Every row belongs to one group in each of 3 separate groupings. Each group adds its own fixed numbers to the row, and there is some noise. The rows also spread widely along 13 directions, which tell nothing about the answers.
(in the rows, 128 means zero)
Some rows, each with its group in each grouping after it:
[139  84 152 124  97 168 117 102 155  62  93 144 105 148  87 140 115 109
  89 156 131 121 130 131 135 120 180 126 160 122 139 159  70  85]
E S Miz
[145 130 109  81  83 129 119 168 155  88 126 157 134 122 141 159 146 134
 123  97  96  96 104 167 157 135 150 103 172 117 152 105 125 106]
T S gamag
[125 158 118  77  90 110 142 196 109 176 102 112 161  98 119 133 178 164
 169 106 136 136 135 156 120 135  85 115 102 128 143 141 147 143]
T B gamag
[ 98 124 124  99 129 162 151 134  88 164 189 143 118  83 182 153  97 180
 144 122 111 113 171 139  98 117 184 120 145 159 162 133 166 143]
E F zepa
[161 147  99 103 123  93 147 143 187 120 138 150 178 149 176 101  86 125
 166 145  63 142  89 119 116 100 125 127 133 117 147  88 168 103]
G B Miz
[136  85 111  94  95 107 128 137 162 155 125 125 115 133 151 125  87 133
 136 186 126 158  99 133 104 139 143  90 138 117 148 150 131  54]
X P zepa
[158 110  83 181  95  59 129 100 147  83 150 181  98 120 158 120 113 164
 105 108 115 199  82 115 117  79 122 139 140 183 102 160  71 138]
X P gamag
[158 114 121 138 107 152 149 147 124  65 129 171 141 134 108 127 112 169
  95 131  75 141 106 148 141 109 146 145 147 182 133 154  95 147]
R F gamag
[146 134 138 123 141  83 154  53 222 115 104 153 122 172 113 100 129 103
 155 123 124 140 161  80 101  73 157 151 177  98 128 148 145  64]
R S gamag
[142 143 124 155  99  96 157 104 169  85 107 140 135 121  97 124 110 122
 130 130 126 183 122 124  87  92 111 128 141  90 106 162 113 102]
G P gamag
[132 161  91  96 103 123 174 142 159 153 133 171 123  88 205 121 109 151
 164 109  93 148 125 133  77 111 162 149 146 142 167 114 175 133]
R P Miz
[130 134 135 138  66 154 120 153 145 145 149 124  47 130 162 160 175 114
 112  86 168 134 125 128 119 111 117  98 136 132 139 113  11 130]
R S zepa
[138 125 131  96 133  97 116 120 164 150 132 137  94 162 145 132 156 158
 169 112 103 116 150 115 127 103 160 119 144 163 165 141 124 117]
E S Miz
[123 144 133  94  78 124 137 141 178 152  80 133  88 110 141 121 163 121
 184 109 142 146 145 132  92 108 148 118 145 116 174 153 120  92]
G S gamag
[103 167 115  97 148  93 151  98 147 185 176 141 152 111 183 109 121 160
 201  92 117 131 172  95  94  90 150 140 146 125 142 125 215 118]
X B gamag
[109 137 110 115  89 145  86 141 152  99 148 143 130 128  99 155 135 183
 165 104 142 179  91 114 158 139 132  80 124  93 128 149 121  89]
T F Miz
[115 161 117  88 131 102 120 140 145 152 158 160 124 114 130 160 180 180
 160  52 126 121 149 122 149 113 149 114 158 135 148 134 156 135]
T S gamag
[ 79 106 151 110 146 129  78 129  67 218 202  70 152 148 105 137 141 199
 163 131 189 130 165  97 153 130 109  77  86 137 120 151 124 109]
T B zepa
[122 171 151 118 126 174 175 161 172 187 114 160  77 116  63 168 189 155
 103  72 160 188 145 105 104 122 135 124 131 118 146 183  70 147]
R P zepa
[123 124 115 126 133  98 119 146 109 162 176 154 120 116 134 150 152 191
 114  90 135 147 131 119 145 108 129 111 136 168 124 140 104 156]
T S gamag
[130 129 135 110 128 100 141 124 138 161 161 134 107 131 146 146 136 154
 129 114 120 129 155 115 108 107 135 111 143 137 138 137 129 125]
E F gamag
[136 118  92  99  81 108 105 126 174 101  98 182 136 122 133 125 141 142
 158 108 145 156  88 121 152 111 154 132 142 128 147 143 129  80]
T S zepa
[124 126 116 161 117 158 125  99 210 121 136 187 100 152 100 105 102 165
 160 116 114 229  97  61 118  83 169 126 133 140 143 183 101  90]
E F gamag
[130  93 105 157 112 102  92 156 105 120 203 109 145 138 119 145  99 198
 112 146 120 182  84 130 148 125  93  71 113 145  90 142  76 120]
T B gamag
[149 128  86 134  79  50 124 139 178 129 149 121  51 117 187 156 147 165
 177 108 124 195 101 137  80  99 106  93 139 139 125 153  77 105]
R B zepa
[136 148 146  90 161 174 204 167 110 168 130 151 196 119 103 117 102 143
 106 153  83 115 156 137 111 117 141 152 125 144 140 136 167 160]
X B zepa
[128 122 120 136 103 119 145 132 130 135 150 138 120 109 131 142 120 149
 105 121 131 158 128 129 105 116 127 107 140 126 122 142 102 121]
T P gamag
[120 104 137 112 109 173 101 178  57 137 166 121 215 148  93 119  99 158
  86 154 128 100  96 145 194 154 103 100  92 149 117 115 116 133]
X P gamag
[144  87 108  97 124  56 117  86 176 137 110 164  80 127 167 116 124 168
 178 138 121 160 135 108 107  94 188 135 159 180 174 186 152  71]
G F zepa
[145 127 121  98 133  85 128 136 169 129 151 140 114 156 136 155 134 150
 148 122  94 123 129 134 127 106 142 100 152 132 139 133 129 107]
E S zepa
[123 110 102 110  50 152 121 207  57 105 116 110 170  67 130 154  99 167
 105 169 144 155  83 190 121 160  89 103  85 120 113 134 107 147]
E B Miz

New rows. What belongs after each?
[149 132 129  96 100  93 142 126 152 117 108 115 124 144 139 137 145 118
 139 134 110 106 142 146 105 121 123 111 144 112 145 122 123  99]
T P Miz
[115 169 100 121  93 147 131 179 151 162 142 174 169  97 123 129 126 150
 129  81 153 191  76 108 144 127 105 117 105  99 134 117 135 130]
G P gamag
[137 102 110 144 109 103 123  82 144  65 160 142 126 129 155 126  96 150
 135 125  97 137 130 131 113  91 163 127 171 149 121 144 116  97]
T B gamag
[108 111 129 120 149  88 123  88 141 204 173 136 166 130 143 106  82 136
 117 142 176 155 136  69 122 110 137 117 126 100 121 127 167  77]
G P gamag
[125 135 120 121 108 128 141 134 145 121 137 144 117 116 134 138 126 155
 152 115 109 146 140 137 103 102 148 120 147 133 139 148 128 126]
E S gamag
[135 113  98 126  80  49 132 105 149 134 108 128 110 103 142 136 130 139
 141 142 179 187 119 128  84 109 103 112 126 100 108 165 114  81]
T P zepa
[125 161 145 150 113 180 123  90 174  77 121 172 145 161  88 109 134 119
 142  80 125 145 124  84 149  91 156 149 132 122 144 137  99 114]
G P Miz
[105 159 115 137  70 159 136 128 119 102 144 122 105  94 163 136 133 153
 203  95 122 150 148 146  82  93 137 128 121 136 140 146 114 137]
E B zepa
[133 126 136  86 131 105 150 146 111 165 185 113 130 127 172 152 126 147
 118 128  94  79 163 146 116 126 132  91 157 132 144  98 147 126]
T F gamag
[116 134 110  86 117 116 103 118 167 126 128 155 125 138 110 141 156 184
 195  87 122 147 128 120 145 121 171 110 145 136 164 173 162  81]
T P zepa
[110 133 137  65 150 133 117 122 129 138 125 163 209 126  76 145 131 151
 109 116 163 100 139 106 183 141 157 131 143  83 129 125 194  97]
T S Miz
[142 154 111 116  88 130 127 165 156 122 135 133 133 155 153 114 132 139
 178 127  85 141  99 133 129 111 107 104 117 131 140 103 111 124]
X S Miz
[122  95 108  70  78 157  91 150  93 107 133 145 161 113 175 124 108 153
 142 146 115  82 106 153 167 151 169 116 134 155 173 103 157  98]
T F Miz
[147 115 130 128 114 117 135 121 146  89 135 151 153 136 110 127 100 137
 108 143 108 143 113 124 135 109 135 122 145 120 124 139 124 102]
G F gamag
[105 111 107 117 121 132  90 174  90 136 205 119 141 101 115 182 100 225
 118 127 131 173  95 138 150 152 125  70 112 132 109 148 121 137]
E B Miz
[128 167 116 121 117 144 142 143 135 121 162 162 160 129 138 130 137 143
 145  84 111 135 115 118 147  99 122 136 123 138 127 112 123 150]
X B zepa
[148 105 129 101 129 161 135 187 130 148 140 132 147 150 112 132 116 166
 103 159  81 137 100 134 143 140 135 100 121 167 152 130  91 131]
T B Miz
[140 103 126 102 134  64 130 154 104 153 168 114 125 120 128 170 138 174
  95 137 123 119 143 155 128 131 114  86 153 135 112 135 118 130]
T S gamag
[169 118 134 108 137 130 179 153 135 100 112 154 161 154  87 131 110 143
  93 162  60 120 125 160 123 118 137 133 143 160 134 157 123 135]
X P zepa
[118 121 143 139 131 153 152 112 117 157 141 160 129 118 113 119 130 146
  96 116 145 141 158 102 121  94 156 148 141 155 131 148  96 144]
T S gamag
[138 148 121 117 104 164 175 158 143 110 128 156 160 104 130 133 102 123
 111 125  91 140 122 144 102 110 137 140 139 117 132 122 131 140]
E B gamag
[154 116 140  92 137 114 170 130 139 108 105 148 132 128 101 145 128 152
 102 155  88 120 154 143 110 122 155 132 160 137 143 157 139 124]
T F Miz
[126  88 133 106  92 131 109 169 131 175 121 101 103 135  94 137 142 171
 128 157 143 168 117 138 120 150 120  72 116 140 148 178  81  88]
T P gamag
[116 122 128 108 114 140 134 144 117 158 158 123 145 126 152 118 114 154
 152 137 107 117 145 134 118 115 145 108 139 140 147 119 140 115]
T S gamag
[144 120 111 118 116  44 153 106 133 143 134 127 115 117 169 134 133 135
 143 142 137 134 156 134  82  89 115 127 142 128 113 134 126 115]
T S zepa
[110 136 130 128  97 126 109 107 127 150 192 110 106 135 200 121 134 125
 162  93 135 103 151 111 121 100 134 107 143 139 138  96 106 116]
X B gamag
[120 140 129 107 116 143 159 160  89 147 178 122 129  99 178 144 105 169
 154 134  86 112 155 160  95 114 142 107 134 153 154 122 148 150]
G F zepa
[141 126 131 118 128 105 130 124 166 134 139 143 104 153 126 123 149 159
 152 107  99 147 133 113 126 101 145 119 148 167 146 160 107 116]
X B gamag
[123 147 106 148  59 143 117 159 132 107 153 144 133 111 154 139 124 123
 126  99 143 153  92 135 130 107  99 109 116 104 112  98  81 133]
E S gamag
[ 86 127  99 107  83  90  95 119  58 170 180 128 132  63 204 146 124 174
 142 102 200 129 135 128 128 136 125 114 112 130 122 118 153 133]
X P Miz
[133 123 126  85 113  89 141 156 115 132 131 118 142 103 123 160 121 165
 137 150 127 133 135 160 114 135 119  97 133 110 131 153 159 108]
G F zepa
[115 134 129 118  92 132 117 156  97 133 131 112 145 126 119 129 143 163
 164 120 129 126 142 148 126 114 112 114 108 142 134 143 118 139]
E S gamag
[110 163 111 115  44 149 133 134 130  89 127 158 126  58 171 165 141  87
  93  75 197 130 107 138 125 131 120 131 142  55 112  87 100 124]
X B Miz
[140 145 126 110  87 109 130 134 161 102 119 148  76 121 143 160 181 129
 138  73 123 114 146 147 119 102 145 122 165 136 149 137  89 130]
E S gamag
[ 87 116 122 138  67 204 102 139  88 137 134 120 152 113 134 102  85 155
 162 153 155 161 112 121 117 130 137 117  80 135 143 140 114 112]
E P Miz
[145 157 118 103 125 101 154 159 136 116 174 148 148  99 137 193 135 143
  60  90 137 125 113 141 137 135 106 114 155  85  97  93 119 150]
R B Miz
[107 146 126 140 127 143 144 103 141 140 165 163 132 112 122 125 119 167
 143  98 135 169 146  89 116  95 151 129 141 122 127 150 137 123]
T F gamag
[150 101 117 101 101 105 121 211  88 161 159  98 138 143 141 150 137 166
 115 163 103 117 104 173 142 137  83  73 105 161 129 111  82 141]
T S zepa
[137 142 107 120  92 138 118 163 147  96 135 174 146 126 122 142 139 150
 127  90 111 142  90 135 160 110 131 125 132 139 135 123 111 137]
E S gamag
[ 99  88 172 100 132 197 118 144  79 152 170 105 163 129  52 182 107 144
  40 158 178 102 149 135 161 170 143  73 131  85 113 143  97  93]
T P zepa
[114 119 111 116 124 127 147 140 136 168 152 129 113  94 145 136 102 189
 152 148 121 194 132 118  82 121 150 108 130 135 139 162 135 117]
T B Miz
[155 101  91 134 104  78 123 138 124 137 143 171 143 129 159 113 116 154
  87 123 135 155  82 117 147 108 117 143 125 183 121 127 100 135]
R P gamag
[133 113 127 114 104 120 139 172  95 151 193  96 123 123 169 152 109 164
 120 153  89 114 133 159 108 132 108  70 135 139 132 105 110 131]
T F gamag
[ 94 129 117 139  78 113 104 102  75  96 165  98 129  82 168 151 113 159
 158 118 168 132 150 145 100 113 120 118 118 111 106 133 125 127]
E B Miz
[123 103 119 142  92 131 111 112 105  94 176 122 130 128 176 123  78 138
 124 160 117 122 119 136 123 111 141 106 139 133 114 109 103 111]
X S Miz
[138 139 111  92 139 107 114 132 196 144 120 180 141 156  93 123 155 172
 166  94 122 176  98  90 166 111 148 129 131 144 149 170 143  95]
X B zepa
[125 143 105 113  86 142 105 153 149 109 160 156 173 117 125 149 121 135
 104  86 162 145  74 117 175 136 112 111 134  80 107 100 119 100]
R B gamag
[ 99 131 142  75 119 181  87 159  70 106 163 110 182 138  86 159 142 195
 153 107 109  71 144 163 186 164 150  91 124 140 154 133 160 127]
T P Miz
[128 140 100 131 116 116 133 116 169 131 174 169 120 127 160 132 118 154
 139  88 107 156 117 105 121 100 154 117 156 136 138 124 128 112]
T P gamag
[107 133 123 116  91 129 101 120 133 145 168 113 120 131 167 140 129 133
 172 107 155 126 135 117 122 108 126 102 119 113 134 115 116 100]
E B zepa
[128 170 154  99 103 153 153 154 118 199 142 117  85 144 186 121 190 117
 158  81 112  73 178 127 105 110 125 124 118 171 184  96  88 169]
X P Miz
[131 124 113 137 130 119 124 101 168 118 166 173 118 145 151 121 110 152
 145 102  98 146 126  99 130  82 172 130 159 155 140 131 126 116]
E S gamag
[130 100 100 141  57 117 116 100 140  84 100 157 134 101 167 101  98 111
 133 135 157 156 103 125 111  95 144 155 132 138 129 142 108  93]
E B gamag
[107 162 132 111 106 160 122 125 145 115 170 132 151 143 134 137 126 127
 170 101 123 111 136 123 143 111 134 103 138  89 127 103 140 104]
X S zepa
[143 131  85 143  98  67 134 136 165  97 143 139 124 119 139 122 106 186
 180 134  85 210  90 135  98  99 110 108 135 137 110 172 132 111]
X B gamag
[123 132 108 147  91 123 124 139 132 116 166 131 104 111 147 147 109 165
 149 119 121 177 107 137 104 111 126  95 125 132 129 147  96 119]
G P zepa
[104 143 119 130  91 174 168 135  93 139 114 142 182  74 127 110  99 133
 136 143 160 165 139 127  90 104 120 155 101 112 115 142 136 135]
T B zepa
[123 137 125 135 129 143 134 107 153 126 146 159 126 140 133 116 123 154
 154 115 110 150 140  99 121  92 160 134 143 142 141 133 120 122]
T S Miz
[153 120 116 111 120  92 139 138 175 125 141 153 128 134 149 130 109 134
 125 132  92 139 112 129 121 105 146 113 162 129 142 122 129 101]
G S gamag
[151 118 127  71  94 102 178 182 144 175 113 107  95 102 152 171 140 116
 100 157 119 120 140 176  71 147 114  84 147  98 152 129 110 105]
T P zepa
[142 130 100 127 121 100 138 112 160  82 132 198 148 102 126 142 110 145
 109 104 132 163  99 120 142  95 159 149 159 125 120 141 137 117]
G S zepa
[143 149 118  94  92 107 173 147 203 172  96 144  92 114 161 124 148 101
 148 122 121 151 139 123  72 104 135 117 157  95 157 121 120  94]
T S gamag
[134 140 127 122 124 100 101 171 134 140 192 106 104 172 117 154 163 195
 168 100  83 138 120 140 149 119 101  61 133 155 127 136  91 138]
X S gamag
[116  86 131  84  74 165 112 125 161 107  96 115 142 122 110 129  90 113
 137 178 160 138 112 138 123 151 161 108 145  76 145 155 133  27]
R B zepa
[ 92 113  95 142 146 125 114  54 159 189 208 181 133 116 222  77  58 164
 181 109 137 173 136  41 107  66 204 155 140 171 151 123 179  96]
E B gamag
[137 114 146 129 100  84 122 116 146 119 128 108  72 142 109 153 167 136
 122 121 144 134 154 135 113 112 118  94 156 122 117 165  65 108]
X S gamag
[145 120 116 121  87  97 125 143 159 100 155 115 110 121 163 150 113 128
 133 126 106 138 109 152 111 117 125  88 156 109 133 118 103  96]
G B gamag
[120 107  88 118  96 120 115 139 130 145 121 151 180 110 135  97  92 170
 165 157 148 195  84 110 128 113 126 130  96 139 128 155 148  92]
T B zepa
[177 120 105 115 117 107 160 177 166 105 114 168 136 142  99 136 128 165
  99 135  55 162  87 154 128 122 127 116 147 167 143 156 103 133]
T P gamag
[127 125 119 133  75 119 118 136 155 130 117 118  92 116 139 130 142 139
 168 120 155 180 113 125  99 105 118 109 117 123 139 159  77 100]
G B zepa
[129 103 115 110 109 127 138 125 117 116 153 155 137 108 152 131  95 153
 109 136 105 121 124 144 126 125 166 124 158 155 141 141 142 112]
X P gamag
[124  89 145 148 133 100  86  82 125 131 145 138  96 172  80 120 155 183
 123 108 152 153 139  91 159 105 148 118 131 194 127 200  72 110]
X P gamag
[106 161  97 117  82 154  94 155 146 126 153 175 176  99 143 124 128 151
 155  62 158 166  72 103 173 117 128 126 113 110 138 107 140 116]
G B gamag
[109 142 117  93 112 200 130 130 128  53 116 195 164  96  83 150 132 178
 150  84 100 119 133 153 164 121 209 148 169 143 157 165 164 122]
T S zepa
[138 138 127  57  83  94 158 140 161 124 114 112  72  79 188 188 161 102
 124 108 130  85 166 175  74 140 153 101 191  77 158 111 129  97]
T B Miz
[123 118 126  91 111  83 105  89 154 165 130 124 120 149 169 117 146 124
 160 117 156 105 150  99 125 115 144 117 134 124 154 117 138  80]
T P Miz
[105 147 128 105 101 143 125 118 138 116 149 115 117 115 147 139 127 154
 183 113 120 130 150 134 108 121 151 109 143 112 143 139 143 107]
X B Miz
[117  88 131  89  80  86  63  88 133  94  93 103 116 148 110 128 156 160
 190 144 168 119 142 127 148 135 144 102 132 119 148 177 135  47]
T F Miz
[126 146 132 114  93 100 146 121 118 139  99 115 116 124 123 120 165 141
 181 119 139 135 161 142  91 104 110 132 114 141 138 171 122 127]
X P zepa
[141 138 101 143  84  98 133 118 146 101 138 139  93 130 170 133 133 144
 170 108 106 153 126 138  91  86 127 125 127 156 137 144  97 129]
E P zepa
[140 134 103  88 125 121 144 181 132 169 149 141 161 141 161 114 118 168
 177 141  70 128 116 142 126 112 129 110 120 165 160 110 156 129]
T S zepa
[130 122 127 114  70 166 155 146 107  87 135 125 153 100 151 140  98 106
  95 141 107  93 132 175 106 133 137 116 153 107 135 105 117 114]
T P gamag
[122 105  94  82  71  87  75 175 129 141 152 106  98 110 173 156 156 187
 184 110 125 137 101 163 138 148 127  68 137 149 157 140 122  90]
T B gamag
[116 111 124 144  77 158 124 156  97 135 178  92 110 113 161 143 108 148
 134 149 131 148 123 149  98 120 111  84 114 132 121 125  63 123]
T B zepa
[119 142 115 110 113 141 126 142 172 154 176 148 139 143 144 129 107 141
 141 111 110 149 102 106 136 127 141  91 141 104 141 112 139  89]
X P gamag
[134  90 134 107 116 109 116 131 115 123 132 106 128 148 102 132 127 175
 139 154 103 122 144 153 126 130 141  97 141 160 144 174 121  97]
T P gamag
[119 117 115 140 106 133 116 105 121 107 172 140 129 128 179 122  88 144
 143 134 114 127 129 118 117  97 156 123 137 141 128 106 121 121]
E S Miz
